The same things were measured in two ways. Each way mixes the same 8 hidden numbers, adds some noise and spreads widely along 5 directions of its own, which tell nothing about the thing.
Some things both ways: the first way, then the second way.
58,236,13,-238,-288,-13,591,-127,125,-201,316,8,178,261,-60,-24,-452,-109,-3,52,9
-225,193,-20,455,-72,250,119,-36,312,76,-299,47,-4,113,-91,-96,-36,-245,-62,2,49,83,-103

-162,361,379,-51,196,-413,285,-4,-242,168,465,-57,89,60,2,-286,-159,-380,-40,-178,114
30,-300,-109,171,121,487,108,-134,2,-75,-114,-53,-98,185,231,151,253,311,133,-152,-214,53,181

-54,-45,-104,-408,-53,-72,448,-68,-494,210,222,-97,277,363,-105,-24,-327,263,196,-202,20
268,-67,2,299,48,275,533,23,43,88,-213,-3,267,262,-435,-190,121,247,212,-299,7,-103,61

76,35,66,166,37,-151,236,167,216,-112,164,-185,-248,-60,-268,-300,-37,-94,-198,100,155
148,-228,26,199,25,275,155,-10,128,83,-270,-100,44,95,25,79,-377,-47,-229,96,-147,-156,-326

-111,59,70,-298,-288,133,178,-261,59,-20,-254,99,28,206,30,141,-146,-226,-120,-173,-234
-195,-330,113,233,-236,122,-215,4,32,84,55,44,122,-48,-158,25,-127,-467,-135,-152,261,-115,-82

73,-85,199,-171,72,102,41,48,-69,342,-173,78,44,273,54,-115,-175,-92,155,126,338
-186,243,-18,-75,210,-205,155,137,-180,-82,156,112,187,53,-74,211,48,11,42,86,-98,58,107

146,-376,-126,-153,380,-16,104,20,-330,227,-32,-585,-19,-55,-262,-175,-117,560,82,182,20
438,-134,25,383,38,-50,294,182,41,201,-250,-111,97,217,-474,-168,-93,217,80,-234,-47,-243,-23

-197,88,61,-133,-233,-124,228,-447,-155,189,-112,99,-94,-61,191,18,-141,-88,96,-118,-88
-451,-123,-159,106,-240,-337,-554,74,-50,-174,59,-418,143,-7,140,95,-324,-364,-161,220,341,-26,-192

-133,-240,-100,34,-164,-127,330,124,153,256,130,33,-317,96,205,-114,-129,-86,224,-80,403
-35,-69,-146,-149,108,264,329,102,-220,453,-150,273,-245,-219,191,121,-218,73,309,-118,-370,199,-132

81,298,378,-73,-38,46,67,-1,-174,129,17,121,127,240,104,-216,-294,-4,202,-46,330
336,33,89,6,-117,51,40,16,-103,-134,-146,-319,286,331,-228,303,122,-170,238,-222,128,-113,188

161,-105,53,107,-4,125,-169,-5,-174,259,-298,86,-286,-257,-91,-187,12,344,-18,340,216
102,120,-170,57,36,39,-71,234,-143,144,-136,-65,-171,-83,122,-123,-185,-100,49,140,-286,84,-6

0,-210,-116,-174,16,58,237,19,-89,147,13,-217,-116,152,18,0,-195,327,-9,78,190
-332,256,-105,-37,190,-317,-17,298,-134,14,-23,273,-84,-36,-43,-152,-16,-38,-37,241,-195,195,-37

-2,132,165,1,-96,-268,190,-220,-94,98,-111,-17,-285,-137,-300,-180,42,-450,-200,265,-206
-54,-229,-38,221,67,201,156,-57,158,62,-213,-125,-44,42,181,277,-353,-86,-238,108,-219,-134,-332

47,93,344,-67,43,100,-68,-153,151,-188,9,-116,139,-74,-166,-138,-86,-21,-147,69,-271
-204,-208,-168,-26,-138,134,-213,47,-215,-57,109,-39,-18,-49,48,-147,318,-293,205,-183,28,119,319

-80,-345,-238,-16,-7,309,31,201,274,304,-258,39,-325,79,375,89,-105,652,-55,-124,698
-135,-244,-108,8,-238,-211,-33,313,-320,137,75,28,149,-116,-294,-313,-108,-381,215,-189,140,-72,-11

-93,-21,18,-225,17,41,186,-307,154,130,-264,-155,3,-9,-7,0,-115,75,-149,-70,-34
-650,3,-183,-48,78,-318,-195,54,-189,9,408,92,93,-226,24,9,175,-190,32,-5,137,157,201

-41,205,79,127,-72,-40,114,95,232,118,202,84,55,-172,379,-193,-152,-294,-14,-242,116
-205,-345,35,29,-232,602,-294,-114,-155,-281,115,-56,164,105,363,280,-19,-210,22,-6,132,71,51

9,10,269,-50,-86,-44,39,-28,-394,327,64,178,93,177,162,-273,-176,-23,576,-167,238
130,26,8,172,62,431,-477,-53,127,328,-109,76,-486,-149,203,-18,184,-138,-58,-54,-135,265,295

62,-151,223,263,122,132,-246,169,245,509,-267,246,-208,-256,307,-332,36,3,284,89,614
-356,221,-140,124,218,-124,117,-54,115,142,-120,21,-81,19,53,169,7,174,69,18,-45,199,-43

0,-134,37,-51,-131,141,21,-32,166,230,-65,149,38,-82,236,-19,-102,-156,107,78,9
-401,31,-119,-46,-70,-6,349,26,-188,-252,-11,-31,420,201,-18,176,-64,-11,265,-15,113,41,-130

124,-110,259,103,396,104,-64,241,365,-46,41,-371,39,-82,-121,-375,-46,210,-28,-20,240
44,52,-28,145,208,-65,-34,106,-37,199,50,35,18,-5,-126,-56,-110,339,-49,58,7,71,30

119,-320,-257,-96,-35,109,234,-78,87,-108,4,-338,38,-182,-256,-67,-124,324,-8,144,-299
-256,231,-162,-5,201,-6,397,141,-93,221,-89,252,48,-72,-84,-204,-121,224,160,80,-142,210,-135

Other things, the second way, with their names:
J_866: -210,-203,61,-135,-30,402,-358,-74,-189,110,184,230,-250,-180,376,391,161,-300,100,-140,-108,227,237
J_763: -152,258,-33,461,223,45,389,17,218,83,-108,26,261,172,-176,-4,-301,453,-122,142,56,-5,-242
J_519: -400,-101,-56,7,120,-290,206,43,61,-216,-155,83,94,178,-198,-52,228,-178,-93,21,-77,-20,-58
J_83: -353,94,46,103,167,124,112,202,11,53,-210,569,-214,65,33,-97,-45,148,-50,170,-218,280,-180
J_994: -240,-218,-7,110,-232,100,-184,34,-24,-126,-110,-26,19,105,-32,-5,125,-477,51,-132,104,10,41
J_693: -93,32,28,191,150,253,-2,-26,252,309,-302,293,-401,-51,17,-56,116,-125,-100,-47,-218,209,8
J_782: 5,86,139,-126,180,-277,157,139,16,-167,-233,98,128,271,-273,66,-5,-89,-181,174,-101,-60,-143
J_343: -291,-53,30,317,88,4,195,97,56,219,26,239,191,-46,-203,-79,-396,251,-116,53,166,12,-326
J_573: -64,100,-120,56,231,-5,332,239,-165,201,-85,246,-56,-22,1,-40,-194,348,133,91,-296,115,-129
J_181: 107,45,-88,453,-19,324,-60,-72,221,319,-248,-102,-88,93,-220,-307,150,293,194,-259,224,172,171
J_682: -159,260,29,31,253,297,-125,-142,105,-70,3,129,-114,93,182,178,352,1,-88,108,-129,271,302
J_222: 267,-88,-57,724,53,250,41,67,294,398,-263,-115,-175,22,-147,-160,-295,246,-118,-87,-72,-110,-115
J_647: -80,-261,-156,113,-185,110,76,52,0,-96,-292,-278,136,154,20,-107,-265,-140,28,50,37,-61,-276
J_852: -178,-182,-141,-44,-46,196,-71,137,-280,34,32,73,-29,-63,206,-31,-137,57,185,26,-97,152,-41
J_172: 52,107,79,195,100,-80,330,83,106,124,-166,15,255,136,-328,23,-284,35,-111,39,40,-111,-241
J_421: -237,193,35,37,156,-350,157,115,5,97,-5,100,129,-6,-165,241,-205,-151,-99,94,-31,-22,-162
J_740: -328,43,-86,164,9,-108,102,152,-131,-174,-21,19,242,201,4,103,-209,273,112,116,93,49,-202
J_396: -262,-25,126,63,35,169,-86,-39,243,-89,-343,246,-143,187,-35,-73,114,-255,-235,110,-30,162,-120
J_964: 53,-318,129,14,-28,272,131,-63,-42,-192,-131,-6,195,306,-35,289,29,54,31,-127,15,-89,-53
J_920: -58,-36,-59,150,-45,401,29,-7,102,261,-323,157,-314,-53,131,-30,-12,-243,96,-99,-207,194,-34
J_901: 250,-122,29,297,-141,-4,170,193,-87,138,-110,-171,211,67,-209,153,-428,-226,18,-103,-1,-287,-204
J_304: 29,-199,49,669,131,306,-117,-94,442,418,-171,114,-333,-94,-99,-128,-41,47,-338,-113,-59,-29,-33
J_242: -219,-318,-13,26,-112,39,-317,-45,-162,-233,308,-166,198,17,73,245,172,-345,-75,-88,151,-93,219
J_49: -246,-205,43,-8,-75,88,-325,-56,-132,-155,263,-143,338,33,63,142,-193,12,-139,105,354,17,-58
J_703: -66,-129,17,270,-133,159,-5,124,-10,-61,-188,39,-57,152,43,188,-62,-268,49,-87,-104,-54,-62
J_653: -190,-398,-33,88,66,-120,-136,-71,40,362,191,71,-186,-304,-151,55,210,-425,-119,-321,-39,-85,205
J_958: -177,433,104,84,354,-164,347,62,227,14,-300,270,76,241,-243,35,-71,281,-164,236,-81,153,-218
J_417: 21,-173,3,227,-156,312,22,94,-165,-93,152,-60,345,58,-104,-90,-144,-118,19,-38,133,-106,12
J_100: -207,116,141,228,138,-105,-203,72,177,38,-152,204,-141,121,-57,154,-72,19,-236,133,25,105,-118
J_793: 66,-62,-13,-199,-52,-29,-179,184,-288,-174,151,-144,241,-2,-5,-19,-108,-338,-113,179,-25,-75,62
J_372: -271,177,-125,-1,81,114,143,23,-200,-80,141,-36,210,23,259,377,-220,144,150,129,-44,123,-64

Some of these things the first way, each followed by its name:
51,-416,-450,7,138,66,215,349,221,111,245,-425,-137,-120,282,-23,-158,332,-22,-79,170 | J_83
161,13,114,-5,-137,253,-220,112,-73,88,-342,191,-65,-64,-106,-157,10,80,-76,38,2 | J_958
130,-294,-267,-210,183,-91,457,-43,-42,260,167,-376,204,39,-76,-148,-249,152,224,107,49 | J_763
33,-76,-20,12,74,20,55,65,28,359,-68,-17,-189,-48,302,-62,-141,-62,-26,205,331 | J_703
-77,144,44,6,-29,-99,33,47,-183,260,-5,86,-104,-76,167,-150,-49,-106,-62,-232,144 | J_964
254,-504,-218,-57,148,116,118,95,78,81,-92,-452,24,-92,-244,-219,-107,302,239,265,-43 | J_172
15,-67,155,-40,-99,93,17,10,108,101,28,64,-1,72,201,-31,-149,-91,128,16,93 | J_994
-110,35,64,204,-139,-39,91,151,123,195,146,268,-321,-118,184,-174,-35,118,-17,-127,466 | J_647
-91,188,348,-377,-210,-216,319,-476,-94,-227,164,-205,342,257,-104,11,-273,-837,174,-63,-791 | J_866
94,-144,-196,15,-103,-52,236,105,-64,-183,293,-323,6,-102,-78,-144,-165,125,79,-61,-266 | J_396
-23,-81,-49,-140,0,-11,146,-200,28,-21,10,-285,238,-167,-15,-137,-109,-55,121,-255,-381 | J_49
30,-196,119,169,172,115,-154,333,166,286,-119,36,-331,-56,72,-216,69,189,-108,99,539 | J_519
-95,-421,-1,-347,-2,-74,52,-354,-474,553,-526,-84,-127,126,-188,-50,42,-93,385,86,-95 | J_653
66,-201,-144,-160,-117,104,-90,-377,-660,346,-236,47,260,-357,76,-112,-91,524,442,-220,-365 | J_181
115,72,139,26,59,254,-43,180,406,3,-152,65,53,-37,-19,-136,-71,50,-284,44,194 | J_417
